Each new row is followed by what is left after taking away its nearest point in the smallest flat space through zero that holds the last named rows.

k_597, 5 rows:
[[ 1.76  1.11 -1.25  0.48 -2.41  0.00  0.67  0.59 -1.56  2.09  1.52]
 [-2.19  3.67  1.18  0.87  1.17 -1.14 -0.03  0.29 -0.39  0.76 -2.31]
 [ 2.53 -2.10  0.13  0.80  0.14 -2.87 -0.31 -0.74 -1.27  1.93  1.02]
 [-0.59 -1.70 -0.38 -3.58  2.71  1.01  1.31  4.84 -0.04  3.50  2.76]
 [-0.15 -1.86  1.58 -0.59  4.03 -1.94  2.03  2.15  2.45 -0.35  0.62]]
New rows:
[-4.79 -0.83 -0.01  0.44 -0.23  0.44 -4.57 -2.75  0.08 -2.65  0.07] -> [-2.39  0.02 -0.40  1.10 -0.50 -1.23 -1.18  0.10  0.39 -0.39  2.70]
[-1.02  2.19 -0.02 -1.32  0.38 -2.21 -1.92 -0.34  3.20 -4.79  0.27] -> [ 0.16  1.72 -0.93 -2.09 -0.45 -2.51 -2.41  0.55  1.01 -1.54  1.75]
[ 1.62 -0.19  0.85 -1.52 -1.05  0.62 -4.02  0.48  0.07  0.05 -1.39] -> [ 2.07  0.71  1.16 -0.84 -0.66 -0.11 -2.08  1.61  1.22 -0.23 -0.89]

k_965:
[[ 1.24  1.09  2.64  1.50 -1.37  1.82  0.44  0.18  0.74  2.65  2.04]
 [-1.50 -0.61 -3.48  0.21  2.94 -1.53  1.21  1.58 -0.11  0.89 -1.74]
 [-0.51  0.79  0.98 -0.06 -1.03  1.20 -2.33 -2.27  1.27 -1.02  3.69]
 [ 1.83 -2.46  1.51  3.51 -2.38 -1.74 -1.71  0.99 -0.94 -0.79  2.36]
 [ 0.26  0.15 -4.51 -0.83  1.68 -1.99 -1.20 -1.53  0.67  1.11  0.43]]
New rows:
[ 1.17  0.96  0.38  3.14 -1.45 -2.00  1.91 -1.49  1.53 -0.31  1.21] -> [-0.04  1.36 -0.02  1.72 -0.54 -1.57  2.49 -1.57  1.50 -1.28 -0.17]
[-2.94  0.05  3.23  0.73 -1.43  0.19 -0.82 -0.75  0.23  1.47 -2.72] -> [-2.50 -0.29  1.12  0.86 -0.97 -1.16 -1.78 -1.42  0.42  1.86 -2.08]
[ 1.71 -2.17  4.11  1.84  2.11 -1.27  3.74 -0.66  1.33  0.61  0.50] -> [ 1.16 -1.78  2.16  0.07  2.75 -1.78  2.53 -2.49  1.75 -0.57  0.62]

k_151, 5 rows:
[[-1.30  1.45 -2.80 -0.86  1.57 -1.05  3.59 -1.38  1.63  5.00  3.36]
 [ 3.50 -0.64  1.29 -1.81 -2.03 -0.16 -0.07  0.28  0.50  2.56 -1.36]
 [ 2.64 -0.43 -4.50 -3.61  0.64 -2.41 -0.15 -0.48 -0.48  0.68 -4.70]
 [-2.45 -1.56  1.59 -2.53 -1.04  4.47 -1.94 -0.30  0.84 -0.11  1.36]
 [ 1.29  1.41 -0.66 -2.28 -0.54  0.50 -0.69  0.48 -0.95  4.73  1.00]]
New rows:
[-0.94  1.06  2.10  0.85  1.57 -1.70  1.46 -1.16  1.24  0.25  0.53] -> [-0.60  0.88  1.66 -0.82  1.24 -0.82 -0.34 -0.78  0.31  0.21 -0.70]
[ 0.31  2.16 -1.36  2.39  0.16  1.16  2.35 -2.78  0.78  2.76 -1.03] -> [ 0.10  1.50 -0.47  2.00 -0.39  2.45  0.35 -2.28  0.02  0.85 -2.13]
[-0.54 -0.16 -1.94  3.21  0.15  0.38 -0.45  0.97 -2.39 -1.87 -1.61] -> [-0.03 -0.95 -1.23  1.52 -0.86  1.38  0.64  0.32 -0.66  0.67 -0.64]
[ 1.76 -0.43 -0.13 -1.90  2.57  0.81  3.40  0.68 -0.76  0.70  0.62] -> [ 1.39 -0.44  0.78 -1.17  2.40  1.40  2.20  1.20 -1.53 -0.78  0.44]
[-1.29 -2.26 -0.95  1.42  0.96 -0.40 -0.56 -0.18  4.38 -3.29  3.87] -> [ 1.52 -0.89 -1.41  0.03  0.21 -1.08 -2.44  1.05  2.15 -0.75  2.49]
[-1.50 -2.55 -1.61 -0.24 -5.19 -0.62  1.54 -1.05 -1.08  5.44 -0.22] -> [-2.74 -2.45 -1.45  1.86 -4.38 -0.90  0.42 -0.56 -2.26  1.64 -0.98]

k_745 (5 x 11):
[[ 0.03 -1.74 -1.38 -1.43  0.36  2.26  2.93 -1.69  0.77  1.95  3.55]
 [-1.59  2.65  1.44 -0.55  0.76  0.48 -1.81  0.27 -0.90 -0.14 -0.18]
 [ 1.27  3.18  1.72 -0.20  2.77 -1.58 -2.36 -0.55  0.59 -1.42 -1.01]
 [ 0.83  1.31 -1.69  2.67 -2.15 -1.94 -3.02 -0.12  2.44 -0.33  3.85]
 [-5.47  0.17  4.47  2.59  1.96 -3.18 -0.44 -0.83 -1.25 -0.36 -1.41]]
New rows:
[ 1.34  0.50  0.57  1.92  0.43  0.81 -0.40  1.78  2.57 -0.84 -0.49] -> [-0.01  0.10  0.95  1.40  0.57  1.73  0.51  1.57  1.92 -0.15 -0.18]
[ 0.80  0.67  0.77 -1.76 -0.49  1.38 -2.80 -0.66 -1.36  0.82 -1.32] -> [ 0.52 -1.12  0.65 -0.45 -0.52  0.11 -1.67 -1.52 -0.49  1.06 -0.32]
[ 0.23  3.02 -2.91  2.91 -0.16 -1.01  0.13 -2.40 -4.47  5.31  1.34] -> [ 1.60  2.38 -2.66  2.67  0.58 -1.65  0.67 -2.16 -4.62  4.56 -0.90]
[-0.50  1.35 -3.89 -3.06 -3.19 -2.14 -1.90 -0.21  2.54  1.87  1.27] -> [-1.64  0.43 -1.71 -3.39 -0.92 -2.87 -0.30 -0.80  1.52  1.62 -1.24]
[ 0.98 -2.09 -0.39  3.82  0.26  0.94 -0.68  1.39 -0.74 -2.72  1.33] -> [ 0.60 -1.07  0.33  2.26  1.64  2.25 -0.35  1.00 -1.36 -2.36  1.27]

k_19:
[[ 1.09 -0.17  1.30  1.09 -0.77  4.22  0.75 -3.68  2.56 -5.69  0.83]
 [ 3.36  1.73  2.19  6.85  0.42  1.91  3.38 -3.25  2.24 -1.77  0.97]
 [-0.43 -0.84  3.98  4.20 -4.42  5.58 -1.02  0.46 -2.95 -3.69 -1.42]
 [ 4.02 -0.65  0.64  2.22 -1.54 -0.88  0.82 -2.07  2.56 -3.45  1.20]
 [ 2.13  1.94  3.09  1.35  4.18  3.46 -4.95 -3.76  2.40 -1.66 -0.44]]
New rows:
[-3.08 -0.73 -0.10  1.95 -2.18 -2.24  2.19 -0.66  0.94 -0.84  1.80] -> [-2.89 -0.25  0.84  1.25 -0.52 -1.74 -1.00 -0.91  0.91 -0.30  1.17]
[ 5.46 -2.35  0.53  1.26  0.61  1.83  2.71 -3.78  3.10 -0.42  0.65] -> [ 2.21 -2.81  0.19 -1.08  0.14  1.93  0.96 -0.74 -0.17  2.17 -0.74]
[-2.89  1.95 -0.35 -0.35  2.53 -2.66 -3.13  0.30 -5.32 -3.15 -2.14] -> [-1.54  2.07 -0.96  1.17  2.13 -3.27 -0.13 -0.99 -3.67 -4.25 -1.04]
[-0.73  2.92 -3.97 -5.36 -3.64 -1.64 -1.26 -1.54 -0.25  2.10  0.58] -> [ 0.63  3.99 -1.55 -0.89 -3.66  0.47 -1.01 -2.54 -0.46  1.66  0.25]
[ 2.27  2.09  0.96  1.10 -0.06 -0.13 -2.28  2.61 -1.34 -4.38  0.61] -> [ 0.43  2.80 -0.63  0.08  1.39 -0.40  0.05  2.64 -1.14 -2.69  0.97]
[ 0.17 -1.59  0.92 -0.64  1.07  0.93  1.77  0.39  1.38  1.48  1.93] -> [ 0.50 -1.96  1.54 -0.56  0.39  1.00  0.49  0.86  0.80  1.19  1.57]

k_802, 5 rows:
[[ 0.55  0.68  3.01 -0.10  0.36  0.28 -0.62 -0.87 -2.59 -0.88 -2.44]
 [-0.57  2.23  0.57 -0.32  1.04  0.55  0.49 -0.89 -0.58 -0.46 -2.62]
 [-2.99  1.97  0.77  1.51 -0.50  0.49  2.89  0.45  1.94  2.22  1.61]
 [-3.36  3.14  0.82  1.21  0.76 -0.83  0.35  0.24  3.13  1.42  3.59]
 [-2.54 -2.23 -0.19 -3.62  1.23  1.23 -0.27  2.54 -3.05 -1.46  0.91]]
New rows:
[-3.03  2.72 -0.46 -0.99  1.48 -0.47  0.04 -0.02  0.28 -0.81  4.79] -> [ 0.52  0.82 -0.58 -0.05 -0.24  0.09  0.93 -1.11 -1.24 -0.76  1.35]
[ 0.32  1.48  0.48 -1.61  3.03 -0.57  0.17  0.38  0.39  4.40 -0.22] -> [ 1.51 -0.07  0.43 -1.60  2.38 -0.64 -0.19  0.52 -0.27  4.24 -0.19]
[-0.42 -2.41 -0.40  0.43  0.26 -0.61  4.38 -0.48 -1.48  0.96 -1.40] -> [-0.28 -1.02 -0.07  0.24  1.61 -2.10  1.41 -1.08 -0.45 -0.08  0.10]
[ 0.60 -0.76  3.55  0.17  0.07 -0.70  0.18  1.05 -1.74 -0.10 -0.24] -> [ 0.52 -0.03  0.40 -0.16  0.60 -0.76  0.53  0.97  0.37 -0.01 -0.26]
[ 0.50  4.11 -3.21  0.65  0.15 -0.06  2.13  2.77  0.15  0.06 -4.77] -> [ 0.75  1.67 -0.48  1.00 -0.66 -1.33 -0.29  3.80 -0.79 -0.06 -0.66]
[ 1.22  1.66  1.08 -2.15  0.48 -0.85  1.63 -3.74 -1.46  0.12  0.00] -> [ 0.93  0.39  0.03 -2.35  0.06 -0.91  1.81 -2.86 -0.88  0.47  1.68]

k_967:
[[-6.32 -0.33 -4.57 -6.85 -1.95 -2.64 -0.27 -0.46 -0.06  3.48  2.65]
 [-1.66  1.47  0.22 -4.44 -3.49 -0.98  0.87 -5.01 -1.55  1.01 -1.80]
 [-2.64 -3.00 -2.83 -6.85 -4.42 -2.77 -3.07 -1.04 -2.35  0.21 -0.66]
 [-5.12 -2.17 -0.47 -4.73 -5.63 -0.58 -1.05 -2.87  0.17  1.86  0.41]
 [-5.70  2.61  3.92 -3.32 -3.99 -2.92  1.47 -0.78  0.19 -1.48 -1.19]]
New rows:
[ 0.19 -2.17  0.74  0.38 -3.97  2.30  0.65 -0.92  2.58 -0.58 -1.95] -> [ 0.59 -0.05 -1.24 -0.61 -0.89  0.51  1.42  0.86  1.84 -0.57 -1.38]
[-0.78  0.95  3.22  3.05 -2.58  0.51 -0.51 -4.61  2.61 -1.83 -1.14] -> [-0.36  0.60 -1.01  1.06  0.25 -1.38 -1.59 -1.73  1.58 -1.30  0.30]
[ 0.65  0.36  0.47  2.38 -2.64  0.18 -2.06 -2.25  0.03 -0.85  2.57] -> [ 0.43  1.61 -0.50  1.39 -1.24 -1.16 -1.67 -1.19 -0.46 -0.99  2.81]
[-0.21 -3.62 -2.07  3.27 -1.49  1.86 -0.62 -0.31 -1.16  1.53  2.69] -> [-0.54 -0.15 -0.60  1.72 -0.89 -0.64  0.84 -0.22 -2.41 -0.22  1.10]
[-0.93  3.33  3.99 -2.57  0.16  1.23 -2.04  1.58  2.13  2.00 -4.34] -> [ 0.27  1.63  1.65 -2.31  1.12  2.10 -3.05  1.97  2.11  3.12 -3.37]
